The rows come from 5 hidden closed curves, with some noise, and rows from the same curve form a group. Each curve winds through 8 dimensions. The rows are also pushed far along 5 directions, which tell nothing about the answers.
Known rows, each followed by its group:
[ -2   0   3   1 -22   8   6  -1  11  18  -3   4  -1   3  18 -12  18   0
  -3]  ruto
[ 8  0  1 -4  8  6 15 -9 17  3 -3 -4 -3  0 -4  5 -8 -9  2]  lamo
[  2 -20   2   3 -21  13  -6   3  -7   7 -15  -4  -6  17   3  -7  11  25
 -27]  Siga
[ 10   4  -1  13  -7   7  14  -4  -7   0  -6 -11  -2  -5  16  -3   6  14
   9]  nuzug
[-31  -6   7  -9   2 -14  -7  15  -1   7 -25   2   1  14  11  -3 -12   7
 -11]  vafon
[ -7  17  -4  12   3 -27 -12   4 -45 -21 -13  13  16   1  21   4 -40  19
 -12]  lamo
[-16 -26  17  -2 -22  15   7  10  27  20 -14   5 -13   2   4   1  33   3
 -13]  Siga
[ 12   9 -23  13   9  15  -6  -7  -8 -18  12  -5  -3  -9  -7   5  -6   4
  13]  vafon
[ 23  -5 -11  17   2  23   1   0   3 -22  14  -3 -10  -7 -11  15   6   6
   7]  vafon
[-15   2  -5 -35   8 -15 -15   1  23   5   8   6  14  -4  -7  -6   0 -15
  13]  lamo
[ -1   1  -7   8  -8   2   1   5   7   2 -13   3   5   3  11  -8   3   7
 -11]  Siga
[-11   0   0  -4  15 -22  -9   4 -15  -6  21  16  19 -17 -12   4   5  -4
  -1]  ruto
[ -6  -3   0  -1 -16  18  17 -13  28  14  -3   5   2 -13  -5 -10  21 -13
  -7]  Siga
[  6   9  -3  19  12  -5   7 -17 -24  -1 -17 -24   6 -12  17   8 -27  14
  -1]  nuzug
[-22   9 -14   5   2  -6 -15  -8 -36 -23  21  26  13 -25 -13   5 -11   0
  -8]  vafon
[  4  -2  -3   1 -17   9   6  10  37  27 -27 -12  -3  21  22 -19  15   1
   0]  vafon
[  3   4  -6 -14  26 -13  -4   9  22   8  19  -5   4   4 -12  -4  12 -21
  20]  nuzug
[ 36   2 -10  -5  11 -23 -19  23 -10 -15 -23 -12   3  40   6  -5 -17  32
  18]  lamo
[-11   9  -3  -5   4  -2   2   1  21  15  -4  -1   4  -1   8  -2  -6 -18
   8]  Siga
[-20 -16  19 -12 -12 -12  -8  10   0   7  -8  16   8   6  -4   3   4   0
 -29]  vafon
[ -1  -2  -2 -18  -6 -10  -3  10  25  32 -14  -8   5  24  20 -17   8   3
  13]  ruto
[  5  -7  12  -8  -7   1   7   4  21  15 -18 -17  -4   5  17   2   6   5
  13]  ruto
[ 10 -19   8  15 -17  22  10   5  15   3   1   9 -12   8   1   7  18   2
 -30]  lamo
[  2  11   8  -3   2  -5  -4  -6 -11  -8  -7 -11  -1   0   3   4 -25  -6
  -2]  nuzug
[ 18   3 -18  17  20  26   9  15  17  -7  20  -9 -27  11 -16  -2  20  -8
  26]  lamo
[-35  10  15 -13  -5  -8  15 -14   0   7  -5  11  11 -23 -13  -8   0 -27
  -3]  nuzug
[ 38  -6 -17  13   2  28  -9   8  20  -1  10 -27 -19  19  12   8   7  13
  13]  lamo
[ -1  15 -11  13  28   9  16 -11  -1  -8  17  -7 -10 -17  -9   4  -8 -15
  12]  ruto
[  7   0 -12  14  -2  33   9  -9  15  11   7 -15 -12  -2   7   3   0  -5
  -1]  lamo
[ 17  -9 -10 -26  13  -9 -10   9  28   8 -19 -21   4  26 -10  -9   1  10
  24]  vafon
[-15   9  -5 -25   8 -27 -14  10  -8  -3 -17   2  10  14   3 -11 -18   9
  21]  Siga
[ 27  -6 -18   1  18 -16 -23  26  -8 -27  -7  -9  11  17  -9   7  -3  31
  20]  vafon
[ 21  -8   5  16  -6  -2 -21  20 -16  -4  -3  -8  -6  25  15   7  -5  20
 -17]  lamo
[-14  21   5  10  15 -12  16 -13 -19  -8   9   5   0 -24   7   3 -14 -16
   3]  vafon
[ 24  -8 -19  17  -5  10 -19  17  -9 -25  20  15  -2  11   3   9   8  24
 -10]  lamo
[-17   2  11 -12 -24 -15  -1 -12  -8  19 -36  -3  14  -3  26 -15  -9  16
 -11]  Siga
[  5  -7   9  -2  -3 -10  -8  17  -9  -6  -9  -8   4  13   8  -5   5  15
 -10]  nuzug
[-17   1   3  -8  -9  10  22  -8  17  14 -28  -9  -7   2  14 -17   2   2
   2]  ruto
[  5  11  -3   1   7 -25 -19   0 -25 -20 -16  -2  19  -1  -3   0 -29  10
 -14]  vafon
[ -4   7   5  31 -13  16   6  -3 -27 -14  -6   5 -15  -5  20   9 -16   8
 -25]  vafon
[ 22  10  10  19 -21  30  23 -34  -1   3  16  -7 -13 -23   9   8  -1 -17
  -6]  nuzug
[-26 -20  13  -2 -21  -4   0  -3  -5  20 -24   4  14  -4   7   2   2  15
 -26]  nuzug
[  9   3  -7  -7  14  -6   3   9  14   0 -10 -15   1  11  -9 -11  10   3
  21]  nuzug
[-29   6  -7 -20  30 -27  -6   7   0   5  -3   0  14  -2  -5  -3 -15  -5
  16]  ruto
[  0   3 -20 -19  23 -13 -13  11  18  -4   7   1   9  10   0   2 -10   0
  22]  lamo
[ 16  -6   3  15  -1  15  17  10  26  16  -8 -18 -11  11  14  -2  21   2
   7]  vafon
[ 11   1  14  12 -10 -12  -5  -3 -21   3 -10  -6   6   4  20   6 -14   7
 -19]  nuzug
[ 11  -9 -17  15  -4   4 -19  21 -25 -30  22  22  -2   5  -8   2  20  28
  -2]  ruto
[ -3 -31  10   7 -26  11 -11  10  -2   2  -7  13  -8   8   5   7  22  26
 -33]  Siga
[  6 -16  -3   9 -16  12  -9  -2 -14  -7  13   8   8  -8 -12  -1  21  18
 -25]  nuzug
[  8  32  -6   2  20  -8  11 -18 -23 -12   7 -14  -1  -4   3  -4 -34 -16
  19]  Siga
[ 11 -16 -12 -14  -4  17   4   6  46   7   7   7  -4   4 -19 -12  42  -2
  15]  Siga
[ 16  -7  -8   3  -4  25   1  -4  13   3   9 -16 -19   7   8   1  11   5
   3]  ruto
[ 10 -18   2  -2 -11  24  21  -1  40  22 -11 -11 -17   7  16  -6  23   7
   6]  nuzug
[  5   6  -2   8   7  19  18  -2  17   4  -3  -7 -19   6 -13  -8   7 -14
   8]  lamo
[ -6 -23  -2 -22   1  -8 -14  19  19  -1  35  27   5   1 -17   0  44  -6
   4]  ruto
[ -6  -4  -6  -6   5   8  -3 -13  -3 -16  20  14   3 -22 -30   9   1  -9
  -5]  nuzug
[-10  -3 -10 -15  18  -3   3  -2   5 -24  40  32   5 -30 -33   4  22 -12
  15]  nuzug
[  8  16  -2   3   1  10  12 -20  -8 -13 -18 -17  -3  -9   8   5 -33   3
  11]  Siga
[  9  14  -2  12 -10   8   8  -8  -5  -4   1  -3  -6  -7  18  -5   2   3
   8]  ruto
[ 21  25 -22  15  23   8   3 -22  -8 -11  17 -20   2 -20  -8   4 -17 -11
  24]  vafon
[  4  -7   9  17 -20  29  11 -10   5   0  16  -3 -17 -19  10   9  24  -5
 -12]  ruto
[  5   6   7   9 -17 -11  -4   4 -26 -10 -21   9   4  12  18  -2 -20  19
 -17]  lamo
[  9   5  -8  -8  16 -21 -13   6 -22 -10 -18 -19  10  19  -3 -10 -18  20
   9]  Siga
[-22   8 -10 -22  36 -35 -13   6  -1   5  -2 -10  21  -3  -1 -10 -16  -4
  11]  nuzug
[-29   9  -1   5  -4  -3  -1  -5 -21  -3 -22   0   4  -8  14  -1 -26   7
 -11]  vafon
[ 13   0   0  11  -7   1   1   2  -9   4  -2   7  -1  15   5  -4  -5   9
 -17]  ruto
[ -6  13   4  -3   3   4  13  -4   3   5  -9  -6 -11   2   8  -2 -15 -10
  18]  lamo
[-24  12   6 -15  -4  -6  11 -11   2  21  -4   1   2   3   8 -17 -10 -21
  -3]  Siga
[-31   5   4 -25   9   1  13 -15  14   9   1   1   0 -16 -26 -11   4 -28
  10]  Siga
[-19 -24   2 -29   8 -28 -25  25   9  10  -8   8  16  18  -3   4   5  12
   1]  vafon
[-14  -3  12   5 -21  -6 -10 -13 -40   0 -28  -6   8  -1  16  -1 -25  25
 -34]  Siga
[ -9  -5   1 -13 -13  -9  -6   8   8   4   9  22  11  -2  -8 -14  28  -4
  -3]  ruto
[ -9  -7 -11 -20   7  10  15   2  33   9  -7  -2  -8  10 -13 -18  18  -2
  17]  ruto
[ 24  -4  -3   9  -7  27   5   3  22  16  16 -14 -20  13  -6  -9  29 -10
  12]  lamo

New rows. What belongs after each?
[  4  -4  11   3 -11  17  16 -18  11  12  18   0  -2 -18  -7   4  17 -20
  -6]  nuzug
[ 21 -14  -3  -4  -7  19   5  -1  28   2  21  10 -14   2  -7   6  24  -4
   6]  nuzug
[-25 -23  20 -11 -24  -8  -6  14  11  20  -2  14  10  -3  10   0  30   2
 -17]  ruto
[-40  -8  21 -18 -19  -9  -5  -1   1  22 -26   4   9   2  17  -6 -16  -4
 -32]  nuzug
[-23   2  16  -5 -16   9   7 -12  -1   0   8  17  -2 -18 -14   4   1 -26
 -17]  nuzug
[ -4  19  -2  -6  32 -30   0  -1 -10 -13   6  -1  17 -17  -6   6 -18 -13
  21]  vafon
[  3  -1  -7  -4  -5  22   7  -5  33  10   6  -6  -9  -2  11   1   6 -11
   3]  lamo
[ 18  -8  -4  24 -18  11   4   2 -19 -10  -6  -1  -1  -1  18  -1  14  35
  -9]  nuzug
[-18 -15  10 -14 -15  12  15  -8  24  31 -36 -20 -11  13  16 -13   2   5
  -7]  vafon
[ 11  16  -5  10   4  16  15  -9  -8  -9  21  -1 -14  -2  -7  -3  -2 -17
   8]  Siga
[ -9   3   7 -17   4   0   3  -1  14  -2  11   6  -1  -5 -24  -2   8 -26
  10]  nuzug
[ 18 -16  -7 -14  -3  -1  -4  11   7 -12  21  21  -2  10 -12  -2  25  11
   8]  ruto
[ -7  10  15  12 -16 -10 -11  -5 -37  -5   2   6   7 -11  12   0 -14   0
 -26]  lamo
[ 15  -5   8  18 -18  23  11   3   3  -2  -2  -8 -13   7  -1  -4  21   2
 -12]  nuzug
[  3   7   2  -2 -13   4   2   4  -4   8 -14 -10 -10  19  17  -9  -6   8
  13]  Siga
[-35   9   4 -12 -11 -21  -5  -1   0   6 -10  26  23 -13   3 -13  -4 -14
 -16]  vafon
[ 10   1 -22  18   8   6  -9   9 -13 -21  21  16   2   2  -6   6   0  11
  -4]  lamo
[ -2 -15  -4 -10  -9 -10 -20  31  22   2   3  24   8  21  -3  -5  23   4
  -6]  vafon
[ -7  14  -1   1   8  15  17 -11   8   2   6 -13 -14 -15   1   0  -6 -18
  25]  lamo
[  6 -10  -9   4  -9  21  -3   6  23  14  -3 -13  -8  13  18   1   7   8
  -3]  lamo
[ 10  10   3  13 -18  20  22 -28   3   2 -20 -15  -2 -18  13  -3 -10   2
  -5]  Siga
[  9   5   2  -1   5   2  -8   4  -8 -23  23   7  -5  -4 -18   6   2 -11
  -2]  nuzug
[-37 -18  14 -17  -8  -3   4   0   9  21 -13   6  -3   2   6  -3   5  -5
 -16]  vafon
[ 27   8  -4  11   1  -2  -4  -1 -15  -6 -12 -20  -2  13   9   9 -18  15
  18]  nuzug
[ 32   3 -20   7  18   0 -11   9   2   1  -2 -33   0  20  11 -10   1  21
  14]  nuzug
[ 26  10 -14  22  14   2  -4  -2 -12 -14  21  -6   7 -11 -10   7   3   0
   6]  vafon
[ 17   3 -19   8   8  -7 -19  10 -14 -16 -22 -20   9  13   7   2 -20  32
  12]  vafon
[-14  -2  -1   8  -7  -7  -1  11 -10   1  -1  15   2   4   8 -11  16   8
 -11]  vafon
[  2  15  -7 -16  31 -23   7 -12   1   2   0 -14  10  -5   0  -7 -19  -9
  23]  ruto
[  2   2   1   5   1  -5 -15  -3 -25 -21  10  -2   5 -15   2  11  -4   9
  -5]  ruto
[ 12  -5 -15  -8  18  11  -4  -7  11 -15  23   4  -4 -10 -34   9   7  -7
  16]  nuzug
[-17   3   7 -14 -11 -12   0   7  24  26 -26   0   8  12  25 -10  -7  -8
  -1]  vafon
[  4 -16 -13   0   4  14  -5  20  20  -4  26   8  -8   3 -13  -2  38   0
  13]  lamo
[  1  12   7   9  -8  -4  11 -23 -28 -10   4   5   5 -21  15   1 -15   2
 -15]  ruto
[-19  14   2   6 -12  -3   3 -10 -25 -13   3  16   4 -22  13  -2  -7   1
  -7]  ruto
[ 14 -15   0  15  -9  24  12   1  17   9  25   3 -13  -3  -1   0  39  -4
  -8]  ruto
[  3   8   2  28 -10   2  -5  -3 -32  -8  15   6   5 -12  10  -3   3   4
 -31]  nuzug
[-14  11   0  10  -8  21  20 -18   3  18  -4  -8 -18  -8  24  -2 -10 -11
   3]  vafon
[  2  -8  -6  12 -12  12 -10  13  -9 -10  26  26 -11   5   1   7  20   6
  -7]  vafon
[-35  -5  10  -7 -10  -6   5   3   8  19 -38  -6  12   2   9 -12  -4   5
 -15]  vafon
[ -2  10  -5 -18  23  -9  18 -11  25  22 -14 -20   6  -1   0  -9 -12 -12
  33]  ruto
[  2  10   6   9   3 -19  -3  -7 -32 -11   1   2  17 -18   7   7 -15   9
  -3]  ruto
[-29 -27   9 -17 -21   4 -16   8   3   7   9  27   1   0 -18   2  24   2
 -23]  Siga
[ -5 -24   1  15 -26  17   1  17   8   8   8  16  -3   5   7  -6  41  12
 -23]  lamo
[ 29  -9 -14  10  -3   5 -19   5 -21 -24  32   9   9  -3 -20   1  22  20
  -8]  nuzug
[ 41   8 -18  16  -1   8  -7  10   6 -14  11  -3  -5  13   6  -1   8  10
  17]  vafon
[ 22  23  -2  25   0   1   2  -7 -11   4 -13 -27  -1  -1  24   2 -19   1
  13]  Siga
[  0  20   3 -10  25 -17  12 -17   5   7  -4 -21   9 -19   8   4 -22 -16
  30]  ruto
[-15  10   8  -6   9  17  21 -16  33   2  14   8 -13 -23 -19   6  -1 -45
  -2]  vafon
[ 16 -13  13  10 -22 -11 -13  15 -19   0 -27 -14   7  15  30   4  -2  39
 -10]  ruto
[  7   3  -7   5  17  -4  -8  -4 -20 -32  20   8   1 -18 -16  20 -13   1
   7]  vafon
[-13   1  -1 -15 -12 -16  -7  10  18  16 -18   9  16  10  11 -16   7   0
   0]  vafon
[ -2   1  -6   5  -6  21  20  -6  12  -3  13  12 -16  -9  -7  -8  26  -8
   9]  vafon
[  3   3  -3  -6   0  -2  -1  -3   7  17  -6 -18   8   5  12 -14   1   4
   0]  nuzug
[ 13   0  -7   6  18 -15 -16  12 -13 -30  17  12   6  -1  -9  10  -2   5
  -8]  lamo
[  9 -15  -5   6  -2  -4 -22  25  -6   0 -10  -7  -2  27  19   0  -1  30
 -13]  nuzug
[-12   5  -2 -22   9  -6   0 -12   8  12 -12 -17  -1   4  15  -5 -22  -4
   9]  ruto
[ 25   4  -4   5  13   7   6  -4   0 -12  -9 -14 -11  10  -7   5 -20   6
   6]  ruto
[ 27 -16  -9  22 -10  15 -13  12  -8 -14   1  -6  -4   9   5  13   7  27
  -8]  vafon
[-29  -2   8 -27  16 -23  -2   6   3 -12  17  20  14 -18 -22  -3   9 -17
   0]  nuzug
[  5   3   4  18  -6  11  14 -10 -19 -17  10   4  -3 -22   7   3   5   8
  -8]  nuzug
[ 12  -9 -17   7  23   4  -5  21   5 -16  22   6 -11  11 -17   2  21   6
  10]  ruto
[-15  -3   2 -12  -6 -22 -14  21  -3   9 -11   8   9  16  23  -7   2  14
   3]  ruto
[-33   0  10 -35   0 -34  -2  -8  -8   2  -1  25  23 -13   0  -7  -9  -8
  -6]  ruto
[-31  -6  -7 -23  15 -23 -18  21   2   0 -19   5  10  15  -5  -6  -8   9
   7]  vafon
[-31  -1  22   0 -30   3   7 -11 -13   6  -4  21   6 -18  -5   2   3 -16
 -27]  nuzug
[ 10  12  -4  -4  15 -12   5 -14 -12 -11  12  -3   5 -13   3   1 -11  -3
  10]  ruto
